The rows are grouped in 2 different ways at once. Each group adds its own fixed numbers to the row, and there is some noise. The rows also spread widely along 3 directions, which tell nothing about the answers.
Some rows, each with its group in each grouping after it:
[33,28,8,10,1,2,19,47,4,-12,12,-38,14,-8,-8,6,2,21,-22,-12,29,1,-13,8,-16,22,-20,-49,18,-19,33] => Z_585 Z_738
[-19,5,9,-30,-12,10,-30,20,28,-40,-7,8,11,3,3,-3,-3,34,-16,-7,13,-37,-9,2,-21,4,-8,-6,-17,-11,4] => Z_959 Z_725
[-4,19,14,-18,1,24,28,22,23,-6,18,18,-23,-14,-2,15,23,11,-7,-30,27,18,-18,28,13,4,1,0,-21,12,27] => Z_868 Z_309
[-10,-11,3,-25,-3,27,-14,12,27,-40,8,-13,4,17,-5,-9,3,28,-23,-13,26,-21,-2,1,13,25,-3,-1,-8,10,21] => Z_959 Z_55
[15,29,-3,16,-8,27,22,21,19,9,13,-18,12,16,-30,-13,-12,31,-51,-27,15,-2,-17,-7,-15,1,-13,-46,3,-11,39] => Z_306 Z_309
[0,19,0,8,14,20,3,38,18,-17,-6,-16,-11,-6,3,25,17,4,7,-32,33,4,10,20,4,19,3,-20,-3,31,42] => Z_585 Z_980
[19,52,-12,7,4,8,32,21,-2,-17,27,12,-13,-21,-13,15,15,9,-2,-27,30,24,-32,5,12,21,-6,-17,9,-25,3] => Z_32 Z_725
[14,18,-16,-3,13,34,28,10,2,-2,38,-3,-7,-4,-5,-7,7,18,-19,-23,45,29,-29,2,43,14,-1,-21,16,-7,26] => Z_306 Z_55
[2,19,24,-3,7,0,14,39,10,-37,23,1,-8,-14,1,5,12,0,3,-22,23,14,-15,12,4,10,-20,-8,6,0,11] => Z_32 Z_738
[19,53,1,7,-6,-8,61,-5,-3,18,17,7,17,16,-2,7,21,16,-37,-3,42,39,-42,-1,5,14,-9,-16,-7,-9,13] => Z_868 Z_255
[-16,15,26,1,-33,-9,41,-10,13,-18,-8,27,3,13,3,5,6,0,-11,-19,24,50,-22,12,4,-42,-8,3,-29,5,1] => Z_584 Z_255
[-11,14,8,30,-12,-1,7,20,29,-3,-16,-40,21,34,-8,-2,-6,28,-47,-13,23,0,-12,1,-31,-19,-19,-17,2,6,22] => Z_584 Z_980
[2,32,7,14,-11,19,37,20,9,-6,8,6,-13,-1,-22,3,-3,-1,-10,-34,19,17,-38,11,5,-7,-11,-15,4,-14,3] => Z_32 Z_309
[4,29,29,8,8,14,47,20,-5,-13,40,20,-4,-28,6,12,16,6,6,-17,38,47,-33,11,23,-4,-15,-16,4,-21,8] => Z_306 Z_738
[-16,13,37,-21,-22,22,19,14,24,-26,7,54,-26,-20,1,8,2,-5,25,-30,17,27,-34,24,25,-26,13,18,-21,-5,-6] => Z_959 Z_309
[-4,31,0,-20,15,22,17,15,8,-26,33,32,-12,-39,2,22,14,8,12,-30,41,28,-6,19,22,-12,6,-2,-16,-10,1] => Z_306 Z_725
[17,27,-6,15,-16,10,44,6,3,14,9,-21,11,26,-12,-15,-19,34,-57,-11,29,22,-47,-4,-5,-1,-18,-30,17,-19,5] => Z_584 Z_55
[-3,16,7,-11,-5,17,11,24,32,2,10,-11,-5,5,-14,-6,6,21,-38,-24,25,1,-13,13,-13,10,-8,-20,-9,5,38] => Z_868 Z_309
[-14,8,29,26,-26,-4,35,11,11,-18,-4,-16,21,11,11,-6,-10,21,-42,-2,21,13,-20,4,-30,-30,-29,-15,-5,-19,-3] => Z_584 Z_738
[26,22,-12,-2,4,27,19,20,1,-1,39,-10,-4,-10,-9,17,-7,8,-4,-25,35,36,-13,24,53,36,5,-29,7,-2,42] => Z_584 Z_55
[-13,9,10,10,7,16,-6,25,28,-13,1,-27,8,13,2,16,6,13,-17,-23,23,9,12,18,1,-6,-1,-20,-7,18,39] => Z_584 Z_980

New rows. What belongs after each?
[34,53,-21,11,1,3,34,35,-3,-2,18,-3,-10,-27,-11,12,3,18,-15,-15,42,14,-23,5,-3,15,-2,-39,9,-26,12] => Z_585 Z_725
[-13,11,24,-18,-27,-5,25,12,1,-28,-22,26,-6,7,9,9,19,-1,-1,-25,17,17,-4,12,-4,-22,-9,6,-29,19,15] => Z_585 Z_255
[9,22,6,-5,15,15,15,38,14,-15,42,-18,13,-14,-5,8,16,15,-19,-11,40,3,-12,26,17,42,-23,-23,5,-3,47] => Z_868 Z_738
[-24,15,13,-14,-4,7,16,19,12,-44,-8,21,-4,3,15,3,1,14,4,-39,11,-7,-13,10,-20,-14,-7,5,-19,-2,-20] => Z_32 Z_725
[-1,14,13,-2,-1,36,13,22,19,-12,24,2,-7,-5,-20,3,-8,14,-17,-35,22,19,-24,11,12,-3,-4,-25,0,-11,30] => Z_306 Z_309
[-11,14,9,-23,1,16,-16,27,19,-44,23,-4,2,-9,4,12,0,6,-1,-35,29,-4,18,34,13,2,4,-10,-18,4,36] => Z_584 Z_725
[27,27,-24,-11,13,24,24,19,19,12,29,-39,10,16,-11,-9,0,41,-52,-3,34,-1,-22,6,11,45,-14,-29,21,4,30] => Z_868 Z_55
[22,28,-13,1,8,25,-2,40,17,-10,31,-19,1,1,-29,8,-3,0,-10,-43,22,-1,-13,14,13,38,-9,-40,13,-4,48] => Z_32 Z_309
[20,41,-3,7,-3,29,26,38,9,2,29,-1,-8,-12,-30,18,4,2,1,-43,30,25,-32,16,23,20,-4,-24,13,-20,30] => Z_32 Z_309
[3,13,17,6,-6,-6,33,33,6,-28,-3,-12,-2,-10,4,0,7,14,-12,-13,28,15,-17,11,-15,-2,-20,-13,7,-9,0] => Z_585 Z_738
[36,47,-1,2,-1,28,12,28,9,-5,34,18,-12,-30,-28,18,2,-4,9,-26,39,12,-34,18,39,34,11,-22,2,-35,50] => Z_959 Z_309
[3,42,21,2,-23,27,27,10,15,-1,11,36,-12,-13,-21,9,-1,1,11,-20,33,23,-48,14,24,-7,10,-5,-8,-20,-7] => Z_959 Z_309
[-2,10,13,-7,16,18,-1,38,22,-32,37,-14,11,-17,-5,5,7,11,-7,-22,30,10,1,13,11,10,-20,-28,5,-7,53] => Z_306 Z_738
[-34,-3,34,-4,-11,-13,13,24,10,-41,-19,-10,10,29,6,-20,3,32,-31,-15,-4,-9,-20,1,-45,-25,-34,3,-5,5,-22] => Z_32 Z_738
[-9,17,-4,-3,-2,9,-6,27,20,-29,13,-21,5,4,-3,3,-9,22,-20,-24,31,-9,2,7,-12,-1,-8,-20,-10,-12,26] => Z_584 Z_725
[22,40,-11,9,-2,0,42,5,-3,7,32,6,18,0,-8,1,24,14,-26,-11,36,30,-28,12,10,26,-7,-19,-4,-7,36] => Z_868 Z_255
[-4,9,24,-3,14,11,10,36,8,-43,27,-6,-8,-17,0,11,11,3,10,-25,20,14,-3,29,8,16,-24,-10,-1,6,31] => Z_32 Z_738
[19,35,5,24,-8,-5,30,46,-2,-10,-2,-43,20,10,-15,-15,-5,29,-39,4,24,3,-18,-6,-31,20,-30,-48,22,-29,25] => Z_585 Z_738
[-18,7,37,-7,-25,-2,16,18,14,-30,1,10,11,10,6,-17,1,23,-14,7,18,-7,-32,-1,-22,-16,-27,4,-2,-27,-20] => Z_959 Z_738
[3,10,22,-1,-4,4,-13,32,16,-33,20,0,15,-8,1,-1,7,21,-2,-8,35,-8,-20,16,5,21,-12,-11,6,-26,27] => Z_959 Z_738
[-33,-10,7,-23,-5,11,9,13,23,-38,-9,-16,-1,40,1,-16,-2,21,-35,-27,5,-10,-12,-2,-22,-16,-26,14,-1,32,-20] => Z_32 Z_55
[-7,23,6,-15,1,6,9,3,19,-20,25,8,6,4,1,4,30,10,-10,-20,37,9,6,32,18,23,-10,-6,-24,26,53] => Z_868 Z_255
[-30,-16,12,-28,-3,23,13,17,19,-42,-11,0,-8,15,7,-3,8,18,-16,-36,7,0,-6,4,0,-9,-17,16,-5,30,-21] => Z_32 Z_55
[20,38,-10,4,-4,-2,42,7,0,13,32,8,17,9,-11,4,24,20,-31,-10,46,26,-31,10,16,32,-7,-20,-8,-12,37] => Z_868 Z_255
[1,22,18,-4,13,8,26,36,2,-34,33,6,-8,-14,2,15,12,3,15,-28,27,19,-14,23,14,17,-14,-7,12,-7,15] => Z_32 Z_738
[-5,24,28,-6,-3,1,37,19,13,-17,16,11,0,-8,15,-7,14,21,-29,-7,32,15,-31,12,-6,-14,-30,-1,-6,-5,-5] => Z_868 Z_738
[-11,8,32,-16,-11,1,-7,26,16,-39,10,11,3,-7,9,-1,6,11,7,-7,25,-6,-20,22,11,9,-9,2,-2,-15,5] => Z_959 Z_738
